The same things were measured in two ways. Each way mixes the same 8 hidden numbers, adds some noise and spreads widely along 5 directions of its own, which tell nothing about the thing.
Some things both ways: the first way, then the second way.
[-0.52  1.64 -0.86  0.48  0.52 -2.30 -0.16  2.82  1.94  0.11  2.64  0.06
 -2.14 -1.29 -4.75  0.90  1.44]
[-1.03  2.59  1.08  2.66 -1.71 -0.72  0.16 -0.52 -2.72 -1.29  0.61  0.48
  1.41 -3.61 -1.55 -4.42  1.12 -0.95 -6.67 -0.19]

[ 0.90  0.29 -0.25  1.71  0.86  1.53 -3.37  0.22 -0.65  1.31  3.38  1.13
  0.41  2.96  0.18  1.10 -0.48]
[-1.11  0.52  1.09  1.24  3.51 -1.09  1.96 -1.79 -1.03  0.60  0.24  1.91
  2.08 -3.10 -2.62 -1.54 -0.62 -0.31  0.13  0.83]

[ 0.48  2.60 -0.24 -1.89 -1.35  0.68  1.05  1.52 -0.03 -0.01 -3.60 -0.19
 -2.01 -3.06 -2.38 -1.28  0.82]
[ 0.92  2.21  1.49  1.66 -1.95 -1.61  0.52  0.56 -0.28 -2.47  1.50  1.12
  0.95 -0.35  1.66 -2.19  1.00  0.45 -2.45 -1.05]

[ 1.32  2.75  2.23 -0.63 -2.37  0.56 -3.66  1.59 -0.11  2.07  3.65  2.28
 -0.29 -0.83  1.51  0.52 -2.14]
[-4.08 -2.81  1.92 -2.04 -1.71 -0.21  1.01  2.49 -1.17 -1.25  0.37  2.36
 -1.77 -3.80 -2.26 -0.57 -2.65 -3.23  0.29 -2.10]

[-0.45 -0.47  0.46  2.44 -0.08  1.16 -0.08  0.03  0.58 -2.44  1.21  2.52
  2.17 -2.14  0.59  1.57 -0.08]
[-1.84  1.31 -0.23  0.16 -1.21  0.08  1.28 -0.65  2.81  0.09  1.12 -1.69
 -0.54 -1.39 -2.23  0.91 -0.06  1.26 -1.42 -0.38]

[-2.51  1.43 -0.44 -1.51  1.65 -3.69  0.50  1.24  0.36  0.03  1.26  1.97
 -2.39 -2.45 -0.77  0.77  0.22]
[-3.55  4.18  2.41  3.36 -2.15 -1.04  0.99 -0.11 -1.08 -3.74  0.48 -0.57
  1.49 -3.56 -1.17 -4.10 -0.95  1.36 -3.45  0.91]

[-0.79 -0.73  0.79 -2.69 -0.16  0.17  2.23 -1.33 -0.80 -0.55 -0.32  1.18
 -1.26 -0.82  1.07  0.21 -1.28]
[-0.60  2.12 -0.44  2.75  2.14  3.57  2.25 -1.47 -1.26 -1.61  0.72  1.25
 -0.24 -0.06  0.69 -1.16 -0.94 -0.20  2.87  1.36]

[-3.72  1.63 -3.09 -4.47  3.58 -1.95  0.61  2.11 -0.70 -1.56  0.67  2.46
  1.25 -3.34  4.03  6.74 -2.60]
[-0.08  0.49 -1.78 -0.66 -0.37  0.18  1.63 -0.10  2.18  0.60  1.09 -0.49
 -1.71  0.83 -0.02  1.13 -1.06  1.84  0.91  0.04]

[-1.25 -1.64 -0.63 -2.61  2.81 -1.36  2.83 -1.92  2.03  0.45 -2.70 -2.23
 -0.64  0.55  0.32 -0.25 -1.05]
[-1.22  1.00  1.64  2.70  1.42 -1.30  0.15 -0.37 -2.95  0.17 -0.96 -1.53
  1.56 -1.35 -3.34 -2.46  0.68  0.92 -1.81  1.16]

[-2.12  0.10 -2.72 -5.71  2.90 -1.32  4.76 -1.12 -2.11  0.70 -6.19 -1.91
 -2.06  1.56  0.63  4.51 -1.63]
[ 0.60  0.23 -1.06  2.19  2.76  0.59  0.85 -0.47 -1.59  1.55 -0.23  0.17
 -0.01  1.04 -0.43 -0.79 -0.09  0.04  1.51  1.46]

[ 1.14  1.90  3.46  3.14 -3.59  1.28 -2.41  1.15 -0.43 -0.85  1.78  2.16
  0.02  0.39  0.16 -0.56  3.48]
[-0.74 -0.04  1.28 -0.20 -1.26  1.92  1.06 -0.55  0.37 -2.56  0.97 -1.23
  0.56 -1.42 -1.55  0.02 -1.52  0.67 -0.42 -0.96]

[ 0.32 -1.13  0.26  0.27 -0.45  0.42  1.62 -0.23  1.36  0.26  0.40  1.69
  0.94 -2.08 -1.23  0.08 -1.91]
[-0.13  2.23  0.89  4.73  1.28  1.34  0.56 -0.54 -2.51 -0.19  0.65 -1.85
  0.04  0.91  1.77 -0.91  0.26 -2.78 -0.61  1.19]

[ 0.70 -0.05  2.47 -0.08 -2.65  1.14  0.52 -0.31  2.17 -0.88  2.19  2.47
 -0.99 -5.48 -1.32 -4.07 -1.48]
[-4.10  1.23  0.01  0.33 -1.49  1.58  0.78 -0.36 -1.48 -1.43 -1.94 -0.18
 -1.12 -2.40 -3.69 -2.79  1.00  0.97 -1.64 -0.48]

[ 2.41  0.46 -0.67  4.69 -0.46  2.10 -4.47  4.00  1.27 -0.50  5.29  1.00
  4.25  1.31 -1.96  1.28  2.40]
[ 2.33  1.54 -0.01  1.98  2.85  2.10  3.05 -1.82 -0.72  0.12  3.85  1.66
  0.98 -0.98 -0.82 -0.35 -0.47 -1.12 -1.29  1.60]

[ 1.01  0.50  1.95  3.23 -1.61  2.36 -0.40 -1.39 -1.15 -1.03 -0.16  1.35
 -0.63  1.06 -0.40 -0.14  1.43]
[-0.41  0.95  0.81  1.71 -0.08 -1.05  0.55 -0.27  0.06 -0.02  1.16  0.94
  0.32 -1.23  0.18  0.44  0.45 -0.60  0.30 -1.64]

[ 0.84 -1.35  0.46 -2.45 -1.25  1.62  3.43 -0.07  0.27 -0.98 -2.35 -0.16
  1.04 -2.20 -0.24 -1.11 -0.50]
[-0.43  1.59  1.17  1.65 -2.28  0.50  1.37  0.89  1.28 -2.38  4.07  1.73
  1.20 -3.68 -1.26 -1.06 -2.12  0.67 -1.99 -0.18]

[ 1.54 -0.43  0.06 -3.21 -1.41 -0.54  0.96  3.10 -0.99 -0.64  2.70  1.71
  1.52 -4.92 -0.78 -2.67 -1.29]
[-0.42  0.23 -1.57  1.86 -1.88  1.00 -0.59  1.50  1.77 -0.64 -0.29  0.70
  0.38 -0.17  1.17 -2.76 -1.11  0.32 -0.54  0.84]

[-0.34  1.43 -3.07 -4.32  1.61  0.56  2.03  1.77 -1.11  0.20 -3.32 -0.63
 -1.72 -2.72 -1.61  0.40 -0.99]
[-0.12 -0.51 -2.18 -0.57 -1.16 -1.15  0.37  0.96  0.48  1.87  0.80  3.33
 -2.07 -0.83 -0.22  0.06  1.03  0.44  0.54 -2.29]

[-0.14 -1.71 -2.30 -1.45  3.10 -0.22  1.16  0.95  1.91  1.21 -0.95 -0.52
  2.09 -1.75  0.42 -3.13 -0.14]
[-1.40  0.09 -1.25 -2.20 -0.53 -1.08  2.02 -0.01  1.57  0.25  0.80  1.84
 -0.97 -2.02 -3.29 -0.77 -1.18  3.53 -0.05 -0.33]

[ 1.74 -1.72  1.64 -0.06 -0.67 -0.63  1.14 -0.19  0.31 -0.19  0.59 -1.30
  0.99  0.30 -0.73 -3.32  0.95]
[ 0.46 -0.36  0.53  2.98 -0.93  0.03 -0.85  1.76 -0.37 -0.47  0.51  0.25
  0.40  0.50  2.26 -0.96 -0.38 -2.22  0.27 -0.46]

[ 0.87  0.76 -2.56 -1.86  1.48  0.11  0.36  3.46  1.90  1.70 -1.50 -1.34
  1.47 -2.33 -1.32 -2.25  0.82]
[ 1.45  0.61  0.32 -0.13 -0.08 -2.52  0.88  0.28 -1.40 -0.59  0.95  1.61
  1.58 -1.73 -2.59 -3.51 -0.16  3.25 -3.51  0.50]

[ 1.40 -0.37 -1.13  1.86  1.63 -0.85 -1.66  2.51  1.40  0.93  1.91 -1.44
  1.23  1.14 -3.03 -2.68  2.89]
[ 1.62  0.13 -0.82  2.00  0.27  0.44  0.46  0.48 -1.03  0.88  1.52  1.54
 -1.20  1.17  2.67  0.55  0.88 -2.56  0.72 -1.22]

[ 0.84  1.82 -0.78 -1.60  0.70  0.13 -2.12  1.91 -0.73 -0.58  0.20 -0.22
 -0.49 -2.18 -1.17 -1.66 -0.29]
[-1.82  0.00  0.33  0.33 -1.46 -1.91  0.28  1.53  1.65  0.27  0.02  1.87
 -0.79 -1.01 -0.39 -0.55  1.16 -0.27  0.23 -1.53]

[-3.19 -1.64 -0.14 -3.35  3.38 -2.64  2.86 -3.08  1.18  0.99 -1.04 -0.15
 -1.01  1.23  3.40  2.63 -2.54]
[-1.35 -0.06  0.03 -0.48  0.46  0.05  1.38 -0.59  0.23 -0.71 -0.83 -0.90
 -0.73  0.20  0.42 -0.09 -1.58 -0.22  0.92 -0.17]

[-1.32 -0.98 -1.97 -3.50  2.43 -1.30  4.15  0.24  0.07 -1.29 -3.44 -1.44
  1.21 -1.49  1.06  1.74 -0.47]
[ 0.55  1.08 -0.10  0.75 -2.35 -1.57  0.81  1.49  2.42 -0.82  3.15  1.16
  0.27 -1.52  0.00 -0.75 -1.26  1.48 -1.99 -0.23]

Other things, the second way, with their names:
<81>: [-2.27  1.01 -0.18  0.03 -1.16  0.83  1.42  0.25  0.53 -1.51 -0.46  0.64
 -0.80 -1.19 -0.47 -2.37 -0.71 -0.47 -1.37  0.25]
<193>: [ 0.18 -3.84 -0.18 -1.32  0.45 -0.47 -0.15  1.49  1.97  1.17 -0.76  0.97
 -0.38  1.02  2.00  1.50 -1.54 -3.24  2.77 -1.72]
<235>: [ 1.14 -0.10 -1.92  0.86 -1.08  1.35 -0.30 -0.23  1.74 -0.32 -0.08 -0.12
  1.02 -0.18  0.78 -1.36 -0.90  0.78 -0.93 -0.09]
<40>: [-4.78 -0.47  0.12 -0.25 -1.42  1.36  1.43  2.36 -0.19 -0.48  0.24  0.49
 -3.61 -1.27 -3.05  0.62 -1.38  0.64  3.42 -0.38]
<9>: [ 1.37 -0.60 -1.42  0.78  0.53  1.77  0.08 -0.21 -1.35  0.19 -2.01 -1.73
 -0.08  2.20  1.20 -2.83  0.09 -1.45 -2.49  1.19]
<346>: [-1.29  0.20 -0.22 -0.20 -0.78  0.09  1.88  1.34 -0.21 -0.21  2.31  2.80
 -1.47 -2.11 -2.60 -0.68 -0.75  1.22  0.32 -0.22]
<282>: [-0.18 -1.01  0.41  0.30 -0.93 -1.53 -0.33  0.32  0.58  1.09  0.45 -0.96
  0.00 -0.73 -0.39  0.76  0.22 -1.34 -1.70 -1.94]
<106>: [ 0.99 -1.73  0.36 -0.94 -1.49 -1.04  0.46  1.09  2.29 -0.19  2.85 -0.21
  0.60 -1.49 -0.86  1.73 -2.53  0.65 -0.60 -1.56]
<374>: [-2.96 -1.15 -0.26 -1.12 -2.36 -0.74  0.13  1.84  2.54  0.28  0.17  0.46
 -0.24 -3.17 -4.35 -0.87 -1.34  1.99 -0.97 -0.41]
<444>: [-1.27  1.58 -1.28 -1.96 -1.02  2.28  2.85 -0.94  1.18 -2.52  0.13  2.63
 -1.78 -0.69 -0.26 -1.87 -0.11  1.22  0.08 -0.51]
<121>: [-0.14 -4.12  2.69  0.35  0.60 -0.18 -0.93  1.84 -3.57  0.28  1.62 -1.61
  0.77 -2.10 -5.90  2.80 -2.59  2.20  3.35 -1.81]
<31>: [-0.99  2.08  3.92  1.58  0.21 -0.50  2.53 -1.02  1.02 -3.35  2.44  0.45
  2.76 -3.10 -0.70 -1.60 -1.30 -1.62 -2.58  0.52]
<388>: [-2.87  0.13 -1.31  0.46  0.55  0.89  0.40 -0.84  0.41  1.77 -1.18  0.16
 -0.90 -1.92 -4.68  0.01  1.56  2.15  1.16 -0.62]
<395>: [ 0.87 -0.97 -0.34 -0.90  2.19  3.09  2.16 -2.02 -1.85 -0.40 -0.49 -0.06
 -0.89  0.97  0.80  0.00 -0.19 -3.23 -0.10 -0.56]
<475>: [-1.16  3.93 -0.20  3.28  1.27 -0.44  0.79 -1.91 -0.47 -0.09 -1.15 -1.10
  1.18 -0.36 -3.20 -2.38  2.47  4.72 -0.39  1.54]
<110>: [-0.09 -1.67 -0.15 -0.46  0.04  1.75  0.70  0.65 -0.33 -0.58 -0.68 -1.59
 -0.87  1.24  0.18 -0.78 -1.64 -1.53 -0.46  0.56]
<182>: [ 3.41  0.18 -1.47  1.81  3.10  0.37  0.56 -1.37 -1.73  0.95 -0.47 -0.93
  1.30  2.61  0.84 -1.08 -0.32  1.94  0.95  1.65]
<21>: [-0.57 -2.67 -0.63 -0.67  3.16  2.08  1.25 -0.63 -1.19  1.36 -1.52  0.56
 -1.91  1.55  0.24  2.09 -0.23 -2.59  5.10 -1.31]
<129>: [ 0.18 -0.71 -1.59 -1.49  0.07 -0.45  0.84 -0.06  1.47  0.92 -0.89 -0.25
 -0.72  0.92 -1.13 -0.53  0.00  2.14  0.25 -0.08]
<337>: [ 4.42 -1.93 -0.04 -2.81 -0.06 -3.50  0.28  1.42  0.87 -0.45 -1.88 -1.92
  1.87  3.36  0.99 -4.88 -0.94  1.78 -6.19  2.52]
<143>: [ 1.83 -2.94 -3.79  0.35  0.46  0.92 -1.84  1.10 -1.78  2.89 -2.43 -0.52
 -1.43  2.62  0.21 -0.10  0.14  1.44  2.46 -0.90]
<252>: [ 2.74 -0.32 -0.60  1.42  0.85  0.91  0.38 -0.21 -0.07  0.22  1.24  0.91
  0.80  0.92  2.06 -0.65  0.16 -1.84 -0.84 -0.24]
<331>: [ 2.77 -3.81 -0.41 -3.74  1.62 -1.64  0.16 -2.47  1.71  1.58 -1.30 -2.41
  2.02  0.06 -1.11  2.19 -1.19  0.21 -1.23 -2.66]
<170>: [ 0.48 -2.62 -0.92 -2.88 -0.51 -1.73  0.94  0.69  4.46  0.94  0.57  0.45
  0.29 -0.49  0.41  0.97 -2.84 -0.44 -0.11 -0.74]
<75>: [-2.37 -1.11 -1.17  0.38 -0.34  2.12 -0.17  0.55  0.05  0.80 -2.19 -1.56
 -2.06  0.88 -1.27  0.14  0.63 -0.67  1.68 -0.60]
<344>: [-0.36  2.26  1.22  4.40 -1.14 -1.90 -0.69  1.10 -0.90 -0.20  0.53  1.00
  0.20  0.25  3.34 -1.26  2.09 -2.69 -0.84 -1.35]
<23>: [-1.41  0.37 -1.29 -0.52  0.52  1.28  1.59 -1.51  2.78 -0.24 -0.26  0.80
  0.36 -1.60 -0.61 -0.43 -1.41  0.34  0.83 -0.18]
<433>: [ 1.50 -0.37  1.38 -1.16  0.14 -2.58  1.08 -0.29 -0.39 -0.22  0.12  0.27
 -0.05  0.76  0.94 -0.07  1.35 -1.13 -2.10 -2.01]
<325>: [ 0.50 -0.93 -0.32 -1.89 -1.80 -1.00  0.59  1.36 -2.14 -0.03 -0.30 -0.83
 -2.19  0.97 -1.43 -1.37  0.59  0.99 -3.06 -0.92]
<222>: [-3.81  1.27  3.88  0.97 -3.59 -5.55  0.27  2.46  5.05 -1.47  2.55  1.96
  2.93 -5.92 -3.20 -1.80 -0.63  0.63 -3.76 -0.79]
<310>: [-3.14 -2.22 -0.28 -0.80 -0.11  1.75  0.73  0.74 -0.66  1.19 -0.22  0.79
 -2.19 -2.18 -4.21  1.06 -0.16 -0.97  1.67 -1.75]
<49>: [-0.03 -1.48 -0.99  0.22 -0.16  0.99  0.13  0.69  0.58  0.92 -0.29  0.97
 -0.82  0.19  0.63 -0.37  0.06 -2.32  0.06 -0.97]
<111>: [ 1.30 -1.19 -0.81  0.15 -0.30 -1.05  0.27  1.60 -0.71  1.59  1.57  0.28
 -1.14  0.55 -1.22  0.40 -0.21  1.12  0.07 -0.39]
<58>: [-0.21 -1.10 -0.74 -0.04  1.67  2.04  0.75 -1.18 -1.42  0.28 -1.78 -0.01
  0.20 -0.21 -1.28 -1.79  0.19 -1.70 -0.88  0.12]
<123>: [ 0.47  0.98 -0.17 -0.35 -0.47  2.79  2.49 -0.97  1.26 -1.33  2.48 -1.16
 -1.44  0.45 -0.84  1.56 -0.33  0.54 -0.41 -0.34]
<283>: [-0.70  2.02  0.61  3.20  0.95  0.63  0.80 -1.29  0.45 -0.18  1.84  1.12
  0.94 -1.56 -1.12  1.13  1.06  1.38  2.60 -1.09]
<329>: [-3.18 -1.41  1.93 -0.92 -1.80  1.13  1.53  1.94  0.90 -1.48  2.23  1.61
 -2.12 -2.31 -1.99  2.10 -1.42 -1.69  2.58 -2.37]
<322>: [-0.42  0.55  2.18  2.97 -0.63 -1.05  0.00  0.94 -1.19 -0.91  2.58  0.77
  1.85 -3.15 -1.84 -0.54 -0.86 -0.33 -1.05 -0.72]

Some of these things the first way, each followed by its name:
[-0.99  1.82  0.60  0.83  0.31 -0.42  0.17  0.41 -0.94 -2.42  0.68  0.45
  0.47  0.07  2.38  3.71  1.27] | <346>
[-1.14  0.82 -0.32 -5.28  3.01 -0.94 -2.89  2.12  1.13  0.28  0.41 -3.17
  2.16  2.96  6.00  0.93  2.02] | <121>
[ 2.26 -2.78  2.14  1.84 -0.71  1.53  0.33 -2.56  2.42  1.36 -1.63 -1.77
  0.67  2.39 -1.83 -4.06  0.02] | <31>
[-0.84  0.99 -1.25  0.17  2.49 -3.16 -0.02  2.92  4.52  1.02  0.27 -1.65
  1.61 -1.72 -0.29 -0.71  1.77] | <325>
[-3.10 -2.18 -1.46 -4.55  5.30 -3.37  3.35 -1.73  1.84 -0.91 -1.43 -2.83
  0.55  0.48  3.35  1.59 -1.13] | <129>
[ 0.45  1.50 -1.03 -1.92  0.26 -0.58  0.07  2.14 -1.02  0.04 -0.54 -1.59
 -0.70  1.76 -1.74  2.41  1.24] | <252>
[ 0.05  0.51 -1.17 -0.46  2.22  0.30 -1.80  1.08 -1.69 -1.31 -1.04 -1.54
 -1.62  2.15 -2.06 -2.10  4.05] | <283>
[-0.10 -2.43  0.99 -0.31  1.26 -1.24  4.48 -3.08  0.48  0.59 -5.57 -1.63
 -0.14  0.16  0.74 -4.39  0.95] | <40>
[-0.39 -2.13 -0.87 -5.88  1.82 -0.42  3.37 -0.52  0.92 -0.70 -1.80 -1.36
  1.62 -3.14  1.85 -1.34 -3.13] | <374>
[ 1.15  2.50 -0.83 -1.39 -1.75  0.47 -0.45  4.58 -2.60  0.41  1.14  2.34
  0.58 -2.41 -0.01 -0.27  1.96] | <143>
[ 1.08  1.24  1.24  2.55 -2.57  1.80  0.02 -0.19 -4.01  0.20 -0.41  3.29
 -1.74  1.77 -1.43  1.11  1.61] | <23>
[ 0.91  1.66 -0.76  1.43  1.25  0.07 -2.88  1.65  2.70  2.08 -0.69 -1.54
 -0.11  1.08 -2.04 -1.39  1.45] | <433>
[ 2.86  0.21  2.37  5.02 -2.00  1.48 -2.38  0.50 -0.27  0.17  1.37 -0.06
  0.54  2.67 -2.20 -3.58  3.99] | <310>
[-1.10 -1.66 -0.61 -4.17  1.93 -2.37  1.93  1.08  0.31 -1.18  2.40 -0.93
  0.37 -0.65  0.50  0.09  0.08] | <235>
[ 1.07 -0.77 -1.36 -0.34  0.71  0.92  2.99  0.88  0.64  0.62 -4.39 -1.63
  2.43 -0.45 -0.16 -1.09  1.30] | <111>
[-1.26 -0.82 -0.90 -3.25  1.94 -0.36  2.72 -1.43  0.97  0.10 -2.83 -1.84
 -0.76  0.78  0.23  2.18 -1.70] | <282>
[ 1.49  0.52  0.58 -2.88 -0.43  0.62 -0.83 -0.07 -2.22  2.05 -1.21 -0.87
 -0.17  2.57  1.20  0.51 -1.61] | <193>
[-0.45  1.88 -0.29 -2.84 -0.18  0.36 -1.86  1.47  1.72  1.94  1.89  0.87
 -1.22 -0.17 -0.45  2.96 -2.42] | <395>
[-0.51 -2.37 -0.67 -2.50  2.33 -0.22  2.26 -0.50  1.20  0.05 -1.80 -2.18
  2.66  1.73  2.56  0.63  0.09] | <106>
